The rows of a group lie close to one hidden flat surface of 6 dimensions, which passes through zero. Surfaces can cross.
(in the rows, 100 means zero)
Some rows, each with its group after it:
[133 101 139 76 113 100 90 167 108 116 85 101 87] : (1)
[81 130 102 113 94 109 100 92 81 107 109 104 116] : (0)
[98 61 109 101 81 85 104 138 123 82 106 86 81] : (0)
[102 109 122 104 99 95 84 127 90 129 108 111 104] : (1)
[119 86 108 98 128 89 90 124 112 114 65 124 96] : (2)
[121 112 104 79 165 99 86 79 88 96 103 115 56] : (2)
[82 86 103 132 104 84 110 99 105 98 103 99 82] : (2)
[130 98 105 79 116 106 103 113 108 103 84 97 93] : (3)
[93 103 114 116 103 91 94 108 90 115 125 97 79] : (2)
[100 99 84 92 93 111 117 86 115 81 64 98 128] : (4)
[127 80 122 94 97 72 132 68 115 79 72 99 87] : (3)
[98 121 86 99 72 124 133 79 107 76 68 83 145] : (0)
[116 87 104 94 88 91 80 129 108 129 90 116 120] : (4)
[77 114 91 110 116 104 70 95 81 119 133 115 91] : (3)
[71 114 119 95 101 82 81 73 85 79 101 145 115] : (3)
[119 64 116 149 75 64 116 120 114 154 86 93 97] : (4)
[88 104 78 103 90 121 93 118 102 105 102 93 121] : (3)
[98 113 86 112 70 113 130 77 108 95 71 87 143] : (0)
[115 92 94 91 100 96 93 105 107 113 83 110 114] : (1)
[112 84 133 115 93 79 102 131 96 132 136 84 57] : (4)
[87 122 114 117 114 110 120 103 96 86 90 95 95] : (4)
[137 72 91 102 83 81 96 89 105 149 98 97 104] : (2)
[105 114 97 68 101 116 79 119 105 89 69 127 143] : (3)
[110 101 100 92 100 109 133 86 107 68 93 71 84] : (0)
[104 99 124 79 76 115 102 173 120 87 74 98 129] : (1)
[69 61 81 129 95 67 65 87 99 120 140 123 82] : (0)
[99 89 85 110 93 99 127 70 108 79 99 76 88] : (1)
[101 96 85 110 99 101 123 76 106 86 80 92 107] : (4)
[89 104 103 108 78 116 96 147 103 111 107 86 118] : (3)
[117 111 97 74 116 108 86 90 90 111 104 108 97] : (2)
[102 114 93 73 110 123 95 105 103 82 84 108 119] : (3)
[131 66 108 74 62 90 81 150 121 130 92 103 125] : (4)
[114 127 96 97 105 111 124 52 82 97 100 83 97] : (1)
[109 95 83 108 98 92 100 68 98 120 93 106 114] : (1)
[116 99 81 81 96 111 109 86 113 88 66 102 131] : (0)
[67 142 118 103 97 121 108 107 80 70 125 87 93] : (0)
[91 100 119 108 96 102 118 131 111 80 90 90 95] : (2)
[104 121 101 82 102 117 102 91 88 87 117 88 94] : (2)
[125 106 112 73 120 107 98 114 100 96 95 97 85] : (4)
[116 157 128 106 95 110 117 77 65 135 107 90 110] : (1)

New rows. What belongs after each?
[111 108 91 82 107 108 97 82 95 98 104 99 98] : (2)
[120 102 104 105 89 97 114 89 99 124 86 93 112] : (1)
[79 126 86 94 59 114 96 59 68 111 167 72 105] : (2)
[102 113 109 111 123 98 91 102 88 117 95 116 93] : (4)
[97 75 89 62 64 100 63 114 103 100 144 101 107] : (4)
[91 95 100 128 71 82 95 77 77 140 157 83 83] : (2)
[80 109 98 91 107 112 104 99 100 61 111 92 89] : (1)
[116 99 89 92 106 114 109 112 105 104 96 82 96] : (3)
[129 108 119 85 118 97 99 102 87 116 120 88 65] : (2)
[72 103 100 111 104 103 105 109 107 68 85 106 110] : (2)
[114 121 79 62 92 120 84 63 81 109 125 94 115] : (2)
[104 86 110 115 91 89 113 116 111 102 90 95 96] : (2)
[100 123 121 78 143 108 63 141 91 103 89 142 104] : (2)
[116 103 106 89 101 121 136 115 109 73 95 57 77] : (3)
[62 133 99 96 97 118 82 100 79 80 130 107 112] : (2)
[94 108 89 89 102 113 106 77 96 81 106 91 100] : (2)
[99 81 125 125 76 83 105 149 113 121 89 98 105] : (2)
[117 69 84 113 85 86 124 88 125 99 67 90 109] : (2)
[108 71 83 96 92 90 93 98 116 105 82 110 115] : (0)
[85 66 92 103 98 91 95 124 123 79 104 100 85] : (1)
[94 94 123 119 98 75 86 105 90 125 115 117 87] : (3)
[60 99 124 136 79 96 125 146 115 69 96 88 99] : (2)
[143 103 110 89 110 97 111 91 99 127 80 96 98] : (1)
[88 127 122 114 76 105 101 117 84 122 111 99 118] : (1)
[124 124 111 66 118 108 61 109 75 137 125 117 94] : (2)
[90 126 104 77 99 118 82 118 90 94 105 111 120] : (2)
[81 104 105 81 104 113 84 138 108 72 99 110 107] : (1)
[89 115 101 106 102 112 121 90 101 73 91 87 99] : (4)
[100 92 97 104 97 97 102 104 108 100 88 105 110] : (2)
[99 65 112 103 84 83 94 137 120 99 108 96 86] : (0)
[105 126 114 74 89 119 78 141 97 114 73 128 154] : (1)
[96 108 91 88 143 107 91 85 101 76 81 122 93] : (2)
[138 106 134 84 96 99 90 158 102 144 72 114 120] : (1)
[99 116 131 89 112 113 121 136 104 65 91 83 82] : (2)
[63 93 98 116 122 90 71 104 90 93 143 113 65] : (1)
[66 115 79 87 110 117 83 86 95 64 111 114 111] : (1)
[104 108 92 100 99 103 100 80 94 112 93 105 114] : (1)
[135 95 114 106 136 89 124 86 99 109 96 83 49] : (4)
[75 100 112 124 85 91 91 122 95 113 118 106 101] : (2)
[96 125 96 74 117 113 62 106 84 111 107 133 120] : (2)
[123 88 110 96 65 108 150 104 116 81 91 49 91] : (2)
[88 104 119 109 99 99 108 129 104 87 92 97 95] : (2)
[87 107 138 149 85 92 143 133 102 100 93 69 83] : (4)
[82 118 108 99 76 108 92 113 87 104 129 93 107] : (2)
[122 84 101 92 124 95 104 121 123 93 51 118 109] : (2)
[118 90 89 84 88 103 98 105 117 108 71 109 133] : (2)
[115 109 111 85 100 98 59 119 79 153 124 123 106] : (2)
[127 87 116 107 99 86 110 104 101 126 112 82 73] : (2)
[82 123 113 115 70 110 123 101 87 93 110 81 113] : (1)
[125 96 97 64 113 116 111 112 118 71 68 95 104] : (1)
[102 94 93 114 98 95 102 91 106 112 86 108 111] : (4)
[104 89 88 106 113 93 112 76 109 88 88 95 90] : (2)
[66 111 65 110 88 124 114 70 97 66 116 77 107] : (3)
[120 86 104 84 94 95 93 116 107 114 98 101 100] : (4)
[90 98 106 107 79 92 102 103 103 96 94 108 117] : (3)
[70 77 84 117 59 82 74 96 95 122 145 105 108] : (4)
[110 95 99 100 113 98 105 90 102 98 96 98 83] : (2)
[153 110 99 49 76 115 90 90 83 141 123 81 113] : (2)
[76 124 127 123 88 97 92 120 79 121 133 101 95] : (1)
[88 103 82 100 133 102 94 73 100 77 89 119 96] : (2)
[64 106 79 87 118 113 85 84 99 52 114 109 95] : (1)
